The same things were measured in two ways. Each way mixes the same 9 hidden numbers, adds some noise and spreads widely along 6 directions of its own, which tell nothing about the thing.
In the rows, 128 means zero.
Some things both ways: the first way, then the second way.
[125 164 102 151  55  56 170 165 126 127 162 141  73 109  61  83  58 111
  58 157 115 125 207 126 152 112 134]
[150 103  90 159 210 113 159 172  97 174 156 113 141 130 113 126  60 134
 135]

[131 105 130 162  95  69 148 126 125 149 142 144 105 129  68  91 118 126
  90  93 131 138 146 126 173  98 134]
[134  44 146 111 128 125 129 165 113 123 203  61  85 152 120 118  95 127
  91]

[ 97 152 127  95 102 154  94 180 147 111 183 124  81 114 144 110  92 137
 148 151 122 122 142 141  74 123 159]
[107 119 130 139 124 135  79 132 121 161 115 133 148 158 149 134 166 151
 138]

[134  74 163  98 159  54 113  83  86 121 141 121  99 165  94 121 158 128
  63 112 122 136 125 196 116  79 136]
[166 123  76 145 202  89  82 141 128 145 203 116 132 137 147 132 127 138
  28]

[139  44 126 135 143 103 155 150 115 117 155 137  88 129  76 111 163 166
 116 113 158 129 114 137 112  88 195]
[146  99 105 171 190 125 130 156  98 167 169 107 148 139 120 143 103  59
  67]

[128 147  76 142  97 123 121 136 118 147 121 100 115 133 109  97 127 153
 104 118 136 143 135  89 161 168 100]
[101 135  82 126  95 137 150 172  74 104 152 148 114 105 138 103 165 168
 170]

[137  93 125 137 144 168 122 168 122 126 162 137 133 130 142 125 170 143
 176 112 141  97  96 127  86 138 166]
[144 129 144 111 168 123 154 135 136 137 161 126 111 194 107 138 149  95
  48]

[ 99 148 152 125 117 129  95 123 127 139 117 135 111 149 163 139  98 143
 138 133  94 113 126 149  94 139 150]
[110 129 171 129  83 131 120 127 105 139  94 123  88  94 127 126  79 104
 153]

[152 177  85 158 101 173 126 144 153 166 169  72 106  82 125 122 116 139
 164 101 170 134  79  47 148 196 120]
[130  96 103 143 181 138 121 169  85 189 161 143 166 137 149 142 139  99
 147]

[101 104 141 131 107 122 148 180 122 122 132 161  95 149 110 117 127 148
 114 143 115  82 158 143  66 107 197]
[133 125 165 113 129 182 129 138 151 131 118 114 123  84 118 146  99  89
 122]

[ 94 164  53  76 125 240 163 178 167 125 126  98 120 104 190 132 172 190
 122 159 178 134 141  63  71 161 142]
[101 138 151 142  25 152  81 114 135  95 107 100  88 111 139 136 176 161
 100]

[117 142 144  79 179 161 147 145 136  72  88 117 123 104 165 144 112 152
 145 190 120 171 158 129 122  85 142]
[130 189 140 189 114 111 101  87 164 135 102 178 106 139 184 151 171  99
 103]

[142  92 130 138 128 151 111  84 138 151 146 162 186 122 152 149 170 110
 159  72 137 126  89 155 148 136 100]
[119  83 170  83  79 167 149 121 129 114 159 116 156 102 115 126 142 142
 106]

[116 121 113  72 112 160 126 187 121  86 122 119  89 142  89 121 153 137
  91 165 140  75 159 126  33 128 159]
[137  89 134  87  89 165 120 113 130  97 127  75 161 110 100 134 147 166
 100]

[ 97 137 127  85 183 185 156 127 143 102  83 132 156 128 191 125 183 149
 138 135 136 178 146 118 138  99 120]
[ 97 106 151 159  88 172 112 176  94 135 115 113 102  71 126 129  99 122
 170]

[ 79  93 138 134 113 123 104 143 137 128 121 184 175 135 149 105  96 138
 143 124  97 173 165 175 144  92 114]
[ 93 111 179 106  69 103 143 103 125 115 128 126  88 189  99 111 141 116
  86]

[156 133  98 107 104 130 179 135 130  88 105 139 108 110  64 126 161 108
  90 147 149 103 168 104 138 113 128]
[135 125 151 168 143  98 183 111 115 165 106 148 144 132 110 126  63 128
 133]

[130 201 124 114 159 157 107 128 137 130 108  83 143 113 196 133 106 127
 141 140 110 159 130 112 160 160  81]
[133 163 135 141 150 198 108 135 165  54 105 162 132  26 146 124 123  73
 134]

[142 143 111 127 134 139 105 130 115 119 127 117 111 130 155 136 128 143
 154 130 114 123 112 129 136 163 137]
[110 111 148 139  85 156 171 153  50 133 130 133 136  84 129 110 104 119
 151]

[156 126 145 151 142  93 112 118 115 128 137 129 130 120 138 134 102 116
 143 116 103 131 117 159 165 139 127]
[172 153  58 166 222 103 200 169 108  87 159 156  93 125 119 122  94 106
 127]

[ 96 113 135 146  85  82 119 136  96 124 107 143 103 159  70 101  89 141
 100 157 106 131 162 127 110 106 142]
[100 191 122 115  74 129 110 106 171  88  84 152  62 135 151 120 172 157
 161]

[125 141  96 106 160 174 164 102 117 131 128  82 124 125 140 138 200 147
 110 131 179 152  99  87 104 160 129]
[142  92 180 118  98 173  59 127 105 171 163  71 161  82 147 149 118 107
  30]

[161 137 121 188  99  54 122 113 112 186 170 115 106 135 100  92 119 114
  99  60 121 115 114 125 194 141 106]
[125 126 180 126 176 163 105 138 182  76 138 123  92  97 109 105  64  48
  61]

[127  55 131  97 138 136 110 106 111 105  81 143 142 154  85 130 184 147
 115 112 144 127 115 143 112 100 131]
[140 127  55 124 134  73 174 137 113  59 163 127  70 163 109 100 146 170
 125]

[113  79 126 120 146 143 131 165 126  91 108 138 123 125 102 120 139 152
 135 139 136 153 132 142 108 137 180]
[164 125  96 126 137 171 155 142  98 110 163 155 177  80 155 160 196 119
 115]

[146 100 152 147 119  72 160  97 112 137 142 154 126 129  81 120 140 102
  97 107 130 123 141 147 153  75 126]
[146 116 126 136 170 125 126 141 177 114 146  96  85 139 119 125  83 128
 105]

Other things, the second way, with their names:
q676: [153 117 129 109 106 183 170 134 132  93 166 134 144  44 155 143 141 127
 128]
q382: [132 134  98 163 189 125 122 116 118 205 129 185 206  86 158 146 106  58
 147]
q76: [ 97 149 172 149 103 128 119 107 173 105 112 167  84 116 150 113 117  89
 134]
q839: [176 114 143 145 184  91 123 108 141 160 150 119 112 167 140 163 104  83
  63]
q36: [159  63  85 106 178 181 113 188  94 161 171  72 178  85 134 147 110 162
 161]
q678: [181 146  88 101 148 151 150 143 144 129 165 148 128  96 187 165 176 175
 157]
q725: [140  98 117 102 146 128  81 151 129 183 178  93 126 140 156 144 134 156
 103]
q560: [156 118 118  97 138 158 125 161 110 119 161 152 139 112 167 150 190 172
 146]
q622: [146 144 117 140 174  95 172 110 119 135 101 123 130 177  77 128  91 104
  91]
q717: [164 106 150 138 166 101 130 104 128 147 148 140 140 134 118 159 111  76
  64]
q178: [129 124 124 156 144 115 105 127 108 193 148 145 152 169 171 149 166 110
 106]
q196: [122 128 111 160  98  96 188 109 126  72 103 139  88 145 104 116 124 134
 154]
q576: [103  95 156  74  68 141 145 140  63 168 197 116 143 144 142 111 159 133
  69]
q151: [110 133 168 109 102 171  91 139 141 149 144 102 117 131 143 123 137 119
  74]
q884: [145 163  71 158 155 143 165 123 112 137 135 179 191 103 151 146 180 123
 121]
q6: [140  87 142 133 149  63 176 126 105 177 136 114 106 197  99 132  71 153
 135]
q933: [134  79  66  81 170 147 177 194  82 142 182  71 136 110  85 109  75 157
 149]
q270: [148  67 190  95 164 125 146 163 114 182 177  90 100 192  99 159  92  98
  78]
q928: [152 146 112 161 136  61 165  92 117 115 123 155  97 169 132 134 125 121
 106]
q409: [191 109 163 122 153 159 105 111 182  90 165 115 126  93 152 170 144  98
  54]
q595: [116 113  81 123 139 133 126 195  61 161 172 134 121 119 148 123 144 152
 164]
q809: [120  92 136 114 122 162  82 143 137 193 154 144 182  89 166 169 164 147
 166]
q983: [132 115 140 131 130 112 174 116 104 121 149 138 132 128 118 109  96 104
  95]
q699: [143 119  70 158 142 101 184 156  96  84 120  90  96 137  79 110  87 190
 150]
q411: [139 193  79 175 160 157  93 141 144 129 114 156 144  85 160 145 167 120
 108]
q365: [123 146 128 115  55 164  79 133 146  70 118 106  74  91 145 145 197 175
 121]
q481: [103 145 130 136 102 200  95 153 109 132  85 116 139  85 140 130 138 114
 161]
q176: [114 170 182 109  92 122  82 119 184 103 113 113  22 160 122 122 122 135
  73]
q598: [151 111  88 157 224 129 152 165 124 161 149 115 133 128 115 136  69  70
 125]
q761: [139 142 144 133 151 176 126 130 152 122 111 123 146 111 111 147 130  93
  93]
q452: [132 124 130 150 106 125 148 114 128 124  75 111 114  94  99 147  83 137
 176]
q978: [169 123 111 122 196  87 179 141 139 114 174 173 118 164 131 129 127 161
 113]
q745: [154 134  34 113 185 130 144 151 116 134 194 160 161 100 179 134 176 136
 142]
q141: [159 107 130 115 176 185 105 148 140 162 118  98 147  50 129 169  72  77
 156]
q80: [143  76 109 113 175 176 137 177 151  72 195 100 126  71 134 102  92 129
 125]
q578: [189 147  72 156 150  96 171 132 132  59  95 104  55 128  96 158 117 183
 159]
q189: [114 118 145 116  41 173 123 151  75  84 131 120 116 113 147 120 193 190
 137]
q221: [169 104 151 108 167  78 103  95 164 160 166 106  94 177 139 158 108  91
  50]
q17: [150  86 126 157 122 166 126 146 141 111 122  90 130  83 129 158 119 157
 165]
q772: [160  71 202  95 136 196 108 121 174 101 145  92 145  68 125 151  93  79
  89]
q386: [114 172  95 105  86 141 112 118 160  74 105 136  95 126 122 131 199 186
 137]
q271: [146 124 148 142 116 117 107 125 112 125 155 127 107 133 136 142 141 117
  52]
q384: [129  76 118 126 119 114 129 138  95 156 189 131 152 149 149 137 168 149
 117]
q873: [174 101  97 117 128 124 145 113 141  74 202 113 124  84 164 128 142 128
  74]
q528: [158  81 156 102 137 191 108 157 131  88 177  82 127  73 147 128 113 107
  82]
q690: [117 140 180 108 105 127 149  86 151 174 110 159 142 138 145 133 112 105
 123]
q629: [158 116 144 115 134 139 143 101 136  87 152 157 146  54 144 136 113  86
 105]
q466: [146 125 121 107  94 154  66 139 148 115 163  99  99 104 171 150 180 174
 100]
q217: [134 107 123 134 112 174 138 111 129 111 104 136 187  83 130 152 158 128
 164]
q349: [136 128  73 120 191 158 103 148 167 150 157 156 173 134 170 152 196 130
 150]
q898: [150 121 163 174 149  95 168  83 177  62 110 120  75 157  97 117  73  64
  65]
q681: [175 120 167 107 139 115 148 103 143  78 145 141 100 103 123 136 101 118
  83]
q958: [171 131 103 122 112  96 141 119 122  80 178 112  77 134 131 137 158 159
  52]
q842: [131  80 120  93  71 132 159 130  91  92 172  82 110 117 120 109 130 157
 106]
q500: [140 175 128 177 157 133 114 123 150 112  86 174 109 109 135 158 143  80
 132]
q615: [117 170 102 127 130 104 153 139 118 181 134 165 106 147 142 135 142 142
 150]
q312: [126 133  82 170 175  97 136 190  77 159 126 125  71 148 116 130  87 132
 173]
q954: [135 172 169 158 140 163 157 107 139 133  77 154 158  83  89 140  85  79
  84]
q219: [135  96 100 127 138 148 132 160  84 208 195 131 171 111 173 151 156 107
 126]
q696: [133 166 201 127  51 109 106  51 184  92  67 156  80 153 130 163 176 136
  92]
q9: [140 142 133 150 173  88 146 158  98 155 121 143  74 155  98 139  78 102
 120]
q607: [162  94  89 110 176 125 146 175  89 146 184 128 143 139 145 139 145 176
 144]
q602: [117  98 135 122 128 156 157 166 100 158 178 120 137 106 141 116 104 114
 126]
q747: [106 102 125 141 122 143 177 164  41 155 133 144 176 117 104 109 112 132
 148]
q637: [160 124 104 130 155 120 127 126 112 135 180 115 165 132 133 132 148 152
  35]
q383: [127  76 114 110 111 156 152 165 105  99 179 105 119  78 145 106 108 145
 160]
q975: [144 112 145 118  87 184 134 130 128 101 100 121 130  38 137 165 128 131
 191]
q454: [152  71 157  84 164 168 103 174 127 152 208  65 121 124 131 134  96 102
  51]
q840: [143 124 140 135 120 113 124 132 133  85 130 116  62 149 112 138 132 125
  96]
q387: [119 100 141 112 105  95 157 170  70 183 163  67  57 201 103 117  87 153
  97]
q841: [133  87 130 117 142  91 126 111 142 149 141  80  99 163 114 119  67 111
 110]
q658: [155 152 138 158 164 160 116 115 195  88 111 123 106  50 130 142  72  69
 102]
q144: [137 184 113 157 167 133 121 105 162 142 118 221 163  99 190 145 171  91
 147]
q485: [123 131 137 131 144 108  76 150 109 187 154 138 118 180 150 143 158 134
  84]
q611: [134 106  37 137 166 118 194 181  73 157 159 112 134 165 108 134 144 156
 177]
q82: [162 147 129 125 161 186  91 123 212  61 150 178 130  18 179 161 163  79
 125]
q79: [153 116  74 160 147 133 131 132 132 101 156 158 153  81 161 150 174 138
 155]
q381: [137 126 124 138 106 101 105 105 139 159 185 122 110 165 170 148 184 108
  43]
q486: [114 206 118 197 114 132 109 113 154 144  59 201 101 102 165 173 175  95
 187]
q433: [134 136  73  98 155  95 190 183  90 164 177 115  80 227 118 124 165 192
 128]
q563: [160 135 151  98 143 140  66  93 197 129 148 128 118 136 180 161 175 110
  73]
q995: [110 153 152 152 119 145  80  90 158 136 121 194 166  78 177 135 159  65
 105]
q503: [152 162  97 143 176 110  91 129 175  91 124 144  76 115 154 132 121 127
 132]
q716: [161 127 135 174 221 137  98 125 135 218 128 158 205  95 157 162  80  69
 106]
q443: [155 130 167 143 148 168 149 104 136 118 117 171 170  63 140 151 115  48
 106]
q372: [112 115 185 119 136 117 148 116 130 195 155 155 135 150 145 122  88  65
 100]
q905: [171  90 137  74 180 136 151 160 129  88 209 102 114 161 110 114 125 152
  36]
q731: [138 136  67 159 208 107 164 150  97 176 173 169 182 134 129 125 125  97
  96]

Some of these things the first way, each followed by its name:
[110 148 127 146  81 142  96 137 166 152 185 150 116  93 168 144  45 137
 175 132 110 137 117 148 124 155 152]
q144
[127 104 121 131 142 112 134 122 116 131 122 115 119 134 102 112 161 139
  96 100 144 153 121 133 141 138 138]
q271
[163 188  89 138 136 165 164 103 140 138  81  91 165  95 151 153 137 122
 123 131 146 140 122  70 183 182  75]
q676
[161 140 160 145 138  73  94 129 101 139 165 102  71 146 119 123 111 117
 126 103 102  91 101 158 124 141 156]
q528
[160  85 125 111 176 147 128 104 105  95 113 117 158 114 121 155 167 132
 151 139 150 151  95 133 134 128 123]
q884
[ 76 107 114 151  75  96 122 148 124 151 142 162 146 138 105  94  83 135
  88 135 114 155 175 152 119 123 120]
q386
[132 143 160 152 124  62  64 120  95 156 151 105  91 162 134 110  83 128
 120 105  79 120 113 167 139 140 126]
q595
[121 113 128 100 154 163 143 136 121 102 101 116 110 131 134 142 152 166
 141 157 144 131 120 106  97 108 162]
q219
[144  99 157 118 136  64 163 135 103 111  97 132  78 154  74 125 135 135
  56 137 116  89 163 152 109  74 171]
q658
[112 147  80 131 109 181 149 135 137 126 157 137 151 110 130 103 184 110
 148 111 161 150 127  97 135 168 108]
q905
[110 148 125 108 123 125 110 126 145 131 104 109 126 119 142 120  87 149
 103 135 117 167 147 127 158 117 104]
q995
[157 141 196 134 147  58 104  90 115 128 167 124 104 117 128 146  71  86
 123 123  92 131 119 192 144 100 131]
q716
[108 123 151 159 115 125 164 103 119 145 101 123 130 127  79 135 130 121
 113 130 150 140 120  94 106 131 149]
q141
[143 157 115 118 116 166 164 136 120 104  94 105  93 119  82 149 153 128
 130 162 154  88 122  70  81 164 163]
q678
[156 103 158 132 151 117 129  80 100 128 146 110 120 131  75 139 181  95
 135 100 158 122  77 124 113 124 135]
q36
[126 143 125 147  79 132 129 114 129 136 136 158 136 117 121 147  98 115
 151 141 119 109 133 124 122 137 127]
q690
[104  87 174 163 124  68 128 154 127 133 121 152 107 132 106 116  58 150
 110 129  95 146 151 170 129  95 185]
q486
[115 122 140 139 112 152 119 132 157 146 125 147 159 110 136 141 112 115
 135 101 129 127 122 142 118 156 131]
q696
[105 148 152 139 142  88 130 124 110 124 106 120 128 137 126 100  97 124
 110 141 103 180 158 133 164 103 114]
q312
[154 123 114  80 170 170 108 147 110  77 106 108 118 139 136 126 200 133
 149 131 135 112 114 128 117 138 123]
q747
[121 130 114 151  91 146 111 165 160 169 177 130 108 112 146 123 110 142
 140  87 133 103 105 128 106 172 165]
q840
[150 180 105 110 105 162 133 141 153 116 124 123 130 102 121 126 144  90
 126 113 134 105 142 104 150 157  96]
q978
[118 129 150 161 115  47 109 135  95 143 155 113  91 148  79  74  94 117
  87 110 105 154 145 148 152 120 130]
q485
[147  86 122 108 144 151 110 114 127 128 162 137 135 121 162 152 158 150
 158 117 141 118  91 156 109 120 137]
q731
[124 101 124 131 122  85 164  90 104 102  63 139 128 141  44 101 155 126
  83 130 138 175 161 106 190  83 110]
q383
[161 127 134 145 154  79 118 121  96 144 171  90  99 128 132 130 110 134
 110 124 123 128 103 148 132 140 134]
q411
[104 144 137 137 110 130 148 159 166 133 147 149 121  95 139 125  80 122
 117 129 122 146 157 146 124 136 162]
q409
[158 118 133 148 153  75 153  85  86 117  87 124 139 141  85 111 156 117
 106 122 122 157 141 118 200  93  92]
q602
[119 134 122 120 157 157 137 111 107 125 144 121 141 134 174 131 171 140
 159 142 137 144 111 121 113 119 118]
q151
[103 102 128 118 139 163 120  80 140 113 115 175 197 113 175 152 136 125
 175 134 126 190 124 160 154 114 101]
q983
[131 123 171 129 130 130  63 143 124 128 174 129  88 143 141 135 124 112
 172  92 103  84  81 177  79 162 181]
q560
[122 182 128 136  87 113 118 122 134 169 175 104  96 123 141 131  85 124
 106 130 122 108 127 120 105 147 120]
q725
[114  91 152 105 129 121  94 111 106 108 113 134 110 148 116 146 113 154
 135 153 114 125 118 156  86 107 156]
q745
[126 136  92 103 148 193 144 113 143 136 100 108 160 116 164 155 175 152
 120 122 161 139 111 101 113 170 116]
q958
[101 102 129 126  87 136 151  88 137 134 117 156 143 120  86 140 124 128
 122 140 151 148 136 110 116  89 124]
q841
[133 131 111 147 133 117  97  95  93 147 118 111 152 148 142 122 139 138
 141 116 117 150 107 123 160 159  85]
q576
[106  80 100 173  73  67 164 144 127 156 152 149  99 116  66  99  74 172
  79 133 144 156 157 119 141 110 170]
q381
[135 168 164 109 123 134 110 137 138 137 114 100  99 129 139 156  93 125
 117 140 110  77 123 125  81 129 140]
q221
[111 154 149  90 116 171 131 132 159 100 118 166 155 106 159 151 116 101
 151 150 114 121 159 149 109 102 119]
q6
[146  78 172 111 179 183 127  87 126 116  86 131 148 140 124 182 210 126
 165  90 155  96  55 133  80 134 169]
q975
[115 101 121 120 128 110 134 105 105 107  78 136 148 142  91 118 136 136
  97 144 124 163 154 134 149 110 108]
q842
[128 129 152 130 159 128 125 118 131 102  81 133 160 114 130 133 109 115
 140 131 111 173 140 143 168 128 118]
q443
[133 103 138  60 192 210 128  58 141  94  68 127 178 117 185 196 193 146
 164 143 152 160  89 136 114 109 112]
q873
[100 194 111 132  76 150 140 167 150 140 138  99  88 104 110 118  66 135
 113 164 135 123 152  75  91 154 142]
q563
